Every row belongs to one group in each of 3 separate groupings. Each group adds its own fixed numbers to the row, and there is some noise. The rows also spread widely along 12 directions, which tell nothing about the answers.
Some rows, each with its group in each grouping after it:
[ -1 -34  11   6 -11 -11  -4   0   1  15  -9  -9  -8  26   5 -12 -50 -43
  24  23  -6  -8  21 -14   5   2]
(1) (4) Nokor
[ 15  -4  34  29 -40  14 -10  21 -34  24  29   1  17  20   2 -21 -19  33
  12 -22 -24  17  25 -13  25   9]
(2) (1) pesuk
[-44  -2  17   6  14 -20  17 -22 -17  -4 -20  -1   5  36   6  17  12 -21
  13  21 -19   6  10  -6  11  -4]
(3) (2) sem
[-21  -9  10  -2  22 -15  34  -6  -2 -10  23  21  12   8   0 -26 -19  47
   4 -27 -28   1  15  -5  12  -6]
(0) (2) Lalot
[  4  -7  28  -7  10 -11 -33  27  34  10 -27  -9 -14  -7  32  13  -6 -49
  15  24   6  15  -3 -20  22  -9]
(0) (3) gofel
[  8 -19  35 -20   3   8 -13  16  35  13  39  13 -12  -1 -11  22  -1 -19
  17   8  13  25 -14 -30  -4  17]
(2) (0) gofel
[-23  -5 -10   1   6 -26  20 -25 -30   4   3  15   8  28   1  -6  25  15
 -11  18  -7   6  -2  -5   1  24]
(3) (4) sem
[ -6   0   1   5   3   0  19 -33 -42  32  13   9  17  20 -41  20  40  -1
 -35  19   2  16 -11 -11 -15  35]
(1) (0) pesuk
[  8  23  34  25 -14 -29 -21  32  -7   5 -18  -7  12   9  34 -22  12   4
 -13  -3  -8 -16  12  -8  27 -12]
(2) (3) Duri
[ 11  13  14   0   4 -11  -3  -4  17  18  -9  -9   9   2  12 -12 -26 -20
  -7  -3  -4   9  17  -6  18  -8]
(3) (1) Lalot
[ 23  -1 -10 -14  18  35  -7 -17  11  11  -8  -8   9 -38 -14   0  -3  17
 -28 -13   5   5  -8   5  -9  -7]
(3) (1) Duri
[  5  29 -47 -16 -10   1   8  -1  21 -10  -9  -1 -23 -22   5  -6 -10 -19
 -17  44  17 -25 -14  35 -21   7]
(3) (0) Nokor
[-11  13  18  -6 -25  36  -4 -17 -15  -1   1 -10   1  24  -4   3 -25 -24
  26 -27   4   8  20  14  14   7]
(1) (4) pesuk
[-38  17  -4 -35  16  -4  15 -26  18  -6 -22   3  -4   7 -21  12  24 -14
 -11  18  19 -22  -5  -8 -11   7]
(0) (4) Nokor
[ -8 -14 -13  -6  28 -28  44 -28  10  -3  25  23  -4  17   1 -32 -46  13
  -1 -16 -14  18   8  15   1   4]
(2) (2) Duri
[-18 -33  29   3  -7  19 -22   5 -11  13 -18 -15  -2  10  -3  17  -5 -21
  19  26  -7   5   6 -25   8  -8]
(2) (3) Nokor
[  0  49   5 -26 -24  10  -1  -9  28  -6 -16  -8  -5  13 -15  -7 -19 -38
  -1 -13  43 -26   6  22  -1   5]
(3) (1) Nokor
[-19 -10  19   6   9  -5  20   1 -16 -12  16   8   8  17   8  -4  -2  13
   1 -11 -24  -8  16   2   5   0]
(1) (3) gofel
[-11  32  -2  14 -30  29  -1   3 -36 -13  -4 -10   0   2  -4  21  14  -1
  -5   4  -3 -15  -7  38  -8   9]
(3) (2) Duri
[  8 -17 -23 -13  -9  45 -18 -16 -16  -2  -5   4  -4 -24  -1  -5  13  32
  -8  -8  22   9 -25  12  -1  19]
(1) (3) pesuk
[-20  28 -22  -9  -1   7  21 -26 -13 -12 -33 -10  -2  17   3  -3 -15 -15
  -7  -2  -2 -17  17  38   8  -7]
(0) (1) gofel
[ 29 -54 -17  27   9 -11  14 -13 -33  24  15   7   8  10 -16 -17 -37  -6
 -17  14 -27   8   7   7  -5   7]
(3) (0) gofel
[-31  46   9  -7  21 -23  15  -4  16 -31  -3  12  -4   6  44  15  18 -15
   8  -8  -7  20 -16  28  18  -1]
(3) (2) Nokor
[-13   0   4   2 -12   8  -2  27   3  -8 -11  -2   1 -19 -10  -4  10  35
  -4  22 -11 -47   3 -12 -11 -14]
(0) (2) Nokor
[  2 -11   0   5  28 -14   3 -25   3 -28  -9   9   8   5  28 -17 -25   3
   3 -49   0  10 -10  32  25 -17]
(3) (2) Lalot
[ 19  24   7   6 -15   6  -6  25  -3   9  25   9  14 -24  -1 -16  27  44
 -26  -6 -12 -15   1 -10  -5  14]
(1) (4) pesuk
[-34 -20  24  24  18 -19 -22   8 -14  -8 -41 -15   7   9  42  16  29 -14
   1  37 -38 -17  10 -21  21 -35]
(2) (3) pesuk
[-33 -10  27 -20   9 -10  -9 -15  15   5 -38  -4  -7  16 -11  23  23 -29
  11  22  25  -8 -14 -32   4   0]
(0) (2) Duri
[ -9 -56  14 -15  15  25   0 -19   3  33  13  -3  -4   0 -18  15 -31 -17
  23  30 -13  36   7 -35  -3   3]
(3) (0) Lalot
[-31 -47  21 -24  30  -3   4 -30  18 -17 -15   1  -7  20  -5   1 -16 -15
  18  -8  12 -11   2 -16   3 -17]
(2) (3) Duri
[ 16 -35  30  36   3  -5 -20  29 -24  -3  19   2  19   0   5  18   5  12
  -9   1 -34  -7  -5 -10   1 -10]
(2) (1) Nokor
[-16  23   2  -1  10   4 -13 -10  19   6 -63 -30   6  -7  33 -16 -10  -5
  -5  10 -20 -24  31  -8  27 -50]
(2) (1) pesuk
[-20   5   7  -9  17 -29  -4  -8  17 -18 -15   9  -9  12  42   2  20 -19
  12  14   9  -1 -14  -4  19   0]
(1) (0) pesuk

New rows, each followed by its group in each grouping:
[-16  21  -7 -14 -28  13  10   5 -18  -9  22  12 -11   3  15 -10   6  27
  13  11  10  13  -8  19   1  34]
(3) (3) Duri
[-21  -6 -16 -15  25 -25  20 -29  16  -9 -21   1  -8  20  34  -9 -27 -29
   9  11  -6  10   6  14  16  -4]
(3) (1) gofel
[  3  21   1  -7  11  -1   2  -8  -5 -32   9  15  -3   1  12   2   7  -4
 -10 -38  20  11 -22  47   8  11]
(0) (3) Duri
[-17  14   7 -22  18  13   1  -6  45   4 -35 -23 -13  -7   4  -9 -46 -51
   9  14  -8 -13  36   0  10 -42]
(0) (3) pesuk
[-14  12 -13 -19  24 -22  12 -17  12 -47  10  21  -6   7  32   3  -3  -3
   3 -24  13   5 -22  41  13   8]
(0) (1) Lalot
[ -1 -20  49   7   3  11   0   1 -10  24  39   2  14  23 -10  17 -29 -13
  17 -16 -23  49  16 -22  17   8]
(2) (1) Lalot
[  8  -1  17 -14  10  11  -7  -1  10  33 -11  -7  12 -21 -32  13  23   9
 -30  20   4  -5  -1 -35  -9   4]
(0) (1) Duri
[-14 -18 -11  14   0  32 -17 -18 -36 -25 -19  -7   0   9  27  12  -8  15
  18  -9 -17  10  -2  31  19 -13]
(2) (1) sem
[  6  -7 -46   2  -1 -38  10 -26 -29  12 -39  11  -6  19  22 -46  -7   6
 -22  17  18   8  -9  24  24  27]
(0) (3) gofel
[ 29  23 -11  -2 -22 -36  -1   4  -9  37  -1  22   6   8   9 -41   8  27
 -21   4  30  31 -18  -9  26  50]
(0) (1) Nokor
[  4   3 -41 -13  11   9  17 -11   5  -4  -2   6   1 -32   4 -28  -5  42
 -25   8 -10 -13  -2  14 -11   2]
(3) (4) Nokor
[ -8  22 -23 -16 -11 -23  33 -52 -10  28 -14   6   9  41 -30 -36 -10  -4
 -29   2  27  -1  13   2   4  28]
(2) (1) pesuk
[  8 -11  13  16 -12 -28  16   1 -23  30   9   9  14  26 -17 -27 -13  -2
 -19  12  -3  -2  14 -15   0  25]
(1) (3) Nokor
[-18 -41  12   1  27   5   5   9   8   3  13  -2   1 -12 -20  29   4  -8
 -13  49 -33 -13   3 -25 -28 -13]
(2) (3) Nokor
[ 43   4  -2  12 -14  41 -31  23   7   2  -1 -13   3 -47   5 -16 -10  25
 -13 -18  -8 -19   3  13   3 -25]
(3) (0) pesuk
[  4  -1  25  27 -28  -7  12  18 -18  30  26   2   7  32 -21 -17 -34  -2
   7  11 -26   8  34 -13   4   8]
(2) (2) sem
[-50 -19  26 -10   3 -21  16 -21 -26  -8 -15   9  -1  47   5  -5   8   3
  23   1   5  -1   6 -13  18   9]
(0) (3) Duri
[ 34 -48 -10  25   5 -29 -21   0 -22  -1   0  13   7   1   8 -18   4  -4
 -26   2   7  -3 -26  10   2  10]
(3) (3) pesuk
[-28   9  31 -24  14 -18  -3  10  36  -6 -14  -4 -15   3  10  16   8 -41
   9  31  10 -10   2 -19   2  -9]
(0) (3) Duri
[ 32 -48  -7   5 -17 -14 -41  31   8   5   5   8  -5 -26  17 -10   8  14
  -5  34  14 -17 -28 -22  -2  18]
(3) (4) Lalot
[-11 -16 -34  15   0 -42  25 -28 -32  -9 -12   6   2  42  -8 -18 -27 -32
 -20  22  -5 -30  10  32  -7  10]
(0) (4) Lalot
[ -7 -28 -35 -25  -2  45 -19 -25   9 -13 -34 -11  -9 -28 -16 -13 -11  24
  -9   8  30 -33 -10   7 -10 -12]
(2) (3) Lalot
[ 28   2  29   6 -13  16 -20  19  11  31  -8 -17  18 -17 -31   0  -2  -7
 -24   6   0 -22  13 -26  -9 -11]
(3) (1) Nokor
[ 36 -10   8  14  -1   3 -25  30  17 -16  19   8   1 -27  19  -9 -13   8
  -3 -23  -8  -4 -15  17   4 -12]
(3) (2) pesuk
[ -1   9  -6  -5   0   7 -15  17  19   0  -6  -8  -7 -26  47 -11 -17   9
  13  21 -22  11   9   1  19  -9]
(3) (4) Lalot
[  6   2  -3   2  10 -45   4   6  -2 -21  10  26  10   5  16 -14  34  26
 -26  -8   5 -17 -20   5   6  13]
(0) (1) pesuk
[ -4  21 -10  -4 -13  28 -25  -8   8   2 -43 -30 -12  -3  12  16 -13 -47
   4  19   5 -11   8  19   6 -12]
(2) (4) gofel
[-13  27   3 -37  11  42  13 -17  28   0  12   0  -8 -19 -29  19   0  -7
  -3  -3  19   2  -3   4 -20   6]
(1) (0) Nokor
[-16  34  10   2 -44 -17  15   2 -26  24   5   7  -1  42   4 -21   7   8
   9  20  10   5  13  -8  19  37]
(2) (0) gofel
[  6   4 -22 -13   8 -41   4 -32  23 -18 -27  14  -6  17  -1 -26  -1 -28
 -22 -12  50 -27 -24  19   2  12]
(1) (2) pesuk
[-23  -9  31  -6  -4   2   4   9   7   7  -1   1   4   9  -1 -18  -7  21
  13   6  -9 -12  22 -32  10  -9]
(2) (3) Nokor
[  7 -26  19   7  36 -10  17  -5  10  12  26   1  18  -5  -4  -6 -35  -4
 -12 -12 -44  11  26 -12   0 -19]
(3) (4) Lalot
[-16  18 -20  -8   3  16  18 -42 -21   7 -10  -3  11  12 -14  -3  -4  13
 -19  -7   3   9   6  18   3   9]
(2) (1) Lalot
[-12 -17 -12  -1   3  19   9  -2  -8  20 -20 -16   5 -17 -24 -11 -20  11
 -19  38 -23 -26  29 -13 -11 -19]
(0) (3) Lalot
[-35  -7   8 -16  24 -15  12  -1  16   9  -6   3  -5  -4   7  19  19 -17
  -2  58 -14  10  -3 -27  -9   6]
(3) (3) Nokor
[-10   4   7  12  -4 -15   7  11   2  13  -8  -9  12  -2 -20   2   5  -5
 -26  39 -18 -40  14 -16 -17 -12]
(3) (2) Lalot
[  9   9 -34  12 -13  -8 -25  11  10   7 -45 -16 -22 -20  46 -10 -17 -21
  -1  51   3   2 -13  20  14  -4]
(2) (2) Duri
[  4   8  14 -16  -4  38 -17  16  26  23   2  -7   0 -43  -4   6   2  25
   2   9  -1  16  -2 -25   3  -4]
(3) (2) Lalot
[-24 -15  -2 -17  18  26   5  -5  29 -13 -11 -12  -9 -17  -1  -5 -23   4
   4  17 -22 -31  23  -8  -9 -39]
(2) (3) pesuk
[-15  -5  10 -26  35 -13   9 -30  29 -33  -1  10  -7  10   0   4   0 -16
   2 -23  24 -15 -14  11   0 -13]
(2) (0) Duri
[ 15  17  28  19  -4   9 -16  20  -7  38   2  -8  14 -18  -7  18  21   6
 -21  16 -18  24  -2 -22   3   5]
(2) (2) Duri
[  6  -3 -13   2  12   8  16  15  -1  -6  49  19  -3 -26   8   7   2  18
 -20  20 -28  15  -7  16 -20  17]
(1) (3) pesuk
[ -2   7  41  14  15 -33  -1  37  19  25  15   3   8  -2  18   2   8  -8
 -12  34 -35  14  15 -38   7  -6]
(2) (3) Nokor
[ 18 -20 -13 -15 -11  -9  -1   2  19  23   4   9  -7  -8  -4 -29 -18   6
  -4  23  14   1  -4 -18  -3  22]
(3) (4) Nokor
[ 18  -5  20   5   3  10 -13  17  -5  19   2   3  15 -22   8 -13  20  34
 -18 -10 -10  15  -1 -17  12   2]
(3) (3) gofel
[-31  -6  -4 -16  17  15  10  -9   0  12  -7   3   2 -21   1   5  32  32
 -13  37 -16   1   1 -30  -8   4]
(1) (3) pesuk
[ 16 -28  -9   6  21  19  -4   5  20  11   2  -8   2 -31  18 -19 -44  22
  -3   9 -44   5  24  -9   6 -34]
(2) (1) pesuk
[ 10 -23   9   9  19 -23  -7  11  26 -16   4   9  -4  -3  31  -9 -25 -18
   8  -9 -10  -1  -6   4  10 -14]
(1) (2) pesuk
[ 13 -23 -36  -7  -7 -19  -8  -6   3  28 -13   5  -8 -12  15 -27  -2   3
 -11  50   5   8 -10 -18   2  23]
(3) (4) pesuk
[-16   7   8 -21  19  17  25 -25  17  -1   4   0   9  -2   0 -21 -21  24
   3 -25 -18   3  29  -6  11 -19]
(3) (1) pesuk
[ 12 -34  27  -1  26  10 -25  -3   9 -11   3   4  11  -7   4  17   0   1
   0 -28  -1  12 -18  -7   9 -11]
(2) (1) Nokor
[ 23 -12  -3 -15  -1 -12 -13   9  37  -6   8  13 -11 -13 -21 -14   8  -1
 -15  15  39 -43 -16 -16 -22  10]
(1) (0) sem
[ -5 -35  -1  -7  15   0  15  -7   5 -22  21  26   4  -4 -12 -25 -12  57
   2 -31  -2 -13 -11  -2  -3  -3]
(2) (2) Nokor
[ 10   7  22  20  -1 -18 -16  17 -15 -18 -11   0   9   2  41 -16   4   6
  -6 -25  -3 -12  -1  18  22  -7]
(1) (3) Duri
[-29  42  18 -10  -5  17  36   1  -2  -3  42   8   6  11  -7 -12 -17  26
   2 -15 -25  12  34  10   4   7]
(2) (3) Lalot
[-16  45  12  10  14 -32   7   0   8  18 -43 -10   8   9  10  -7  12 -18
 -20  19 -15  -5  21  -8  19 -19]
(0) (2) sem
[  7   8 -18  -5   1 -16 -11   7   3  25 -25   4  -3 -19  -9  -9  33   6
 -35  50  14  -5 -13 -16  -5  17]
(0) (3) sem
[  0 -25  17   9  24  27 -16  33  15  -3   5 -10   5 -47  24   5  -8  31
  -1  16 -45  -9  15 -20  -1 -34]
(1) (3) Lalot
[ -4  42   1 -18 -20 -16  -8   2  20   5 -31  -7  -9   6  12 -17   0 -17
  -2  11  34 -19   2   5  15  10]
(0) (1) Duri
[-10   7   9 -20  -7  35  -8 -19   9   2 -25 -14  -4   4 -33   6  -7 -19
   4  -7  20 -30  12  -1  -2 -18]
(0) (0) pesuk
[ 20   0 -38  19 -19 -17 -10  -4 -31  10 -15   3 -12   9  37 -16 -21 -29
  -7  32  10  37 -24  44  19  32]
(3) (3) Nokor
[ 24   4   9  21 -31  29 -37  12 -42  37  -5  -6  13 -14  19   0  24  27
  -4   0 -11  44  -8 -11  27  23]
(3) (4) pesuk
[-18 -20   9 -12  12   3  -2 -21   9 -11 -10  -1 -17  17  27  -1 -31 -18
  34  -4   2  15   3   6  19 -12]
(2) (0) Duri
[ -9 -20  -4 -24  35 -13  -6 -13  42  -7 -49  -8 -16 -13  34 -30 -36 -14
  11   1   8  -8  11  -5  23 -35]
(0) (3) Duri
[-14  18  17   2  10 -57  26 -14  16  10  -3   9  -2  42  10 -16 -24 -41
  -2   7   2  10  11  -2  13   5]
(2) (2) Duri
[ 37 -66  -2  24  16 -12 -28   7  -6  13  -3   0   6 -16  11 -16 -23   9
 -13   5 -18  -2  -7 -14   3 -11]
(2) (4) Duri
[ -4  30 -10  10  -4 -28   3 -28 -23  21 -12   5   6  31  28  -9   7 -26
 -11   5  -3  44  -3  15  31  27]
(2) (4) pesuk
[-11 -42   1   4   4  -5 -17   1 -24 -30  -5  11 -13   8  25  14  12   6
  22   7   6  -4 -30  14   8   5]
(0) (0) Duri
[ -1   3  29  35  12   8  -4   0 -48   2   9  -7  20  11  13  17   6   3
 -14 -21 -40  29   7  19  15  -8]
(2) (3) Duri
[-21  32 -25 -17   0  34  24 -26  -5   0  -4  -6  -1 -12 -12  -3   5  16
 -12  11  -8 -10  12  19  -8  -7]
(3) (0) pesuk
[ 41 -30   2  26   5  27 -18  -3 -26   4  18   4  10 -11 -14  15 -24 -10
 -11 -35  -6  37 -27  35  -1   9]
(3) (2) Nokor
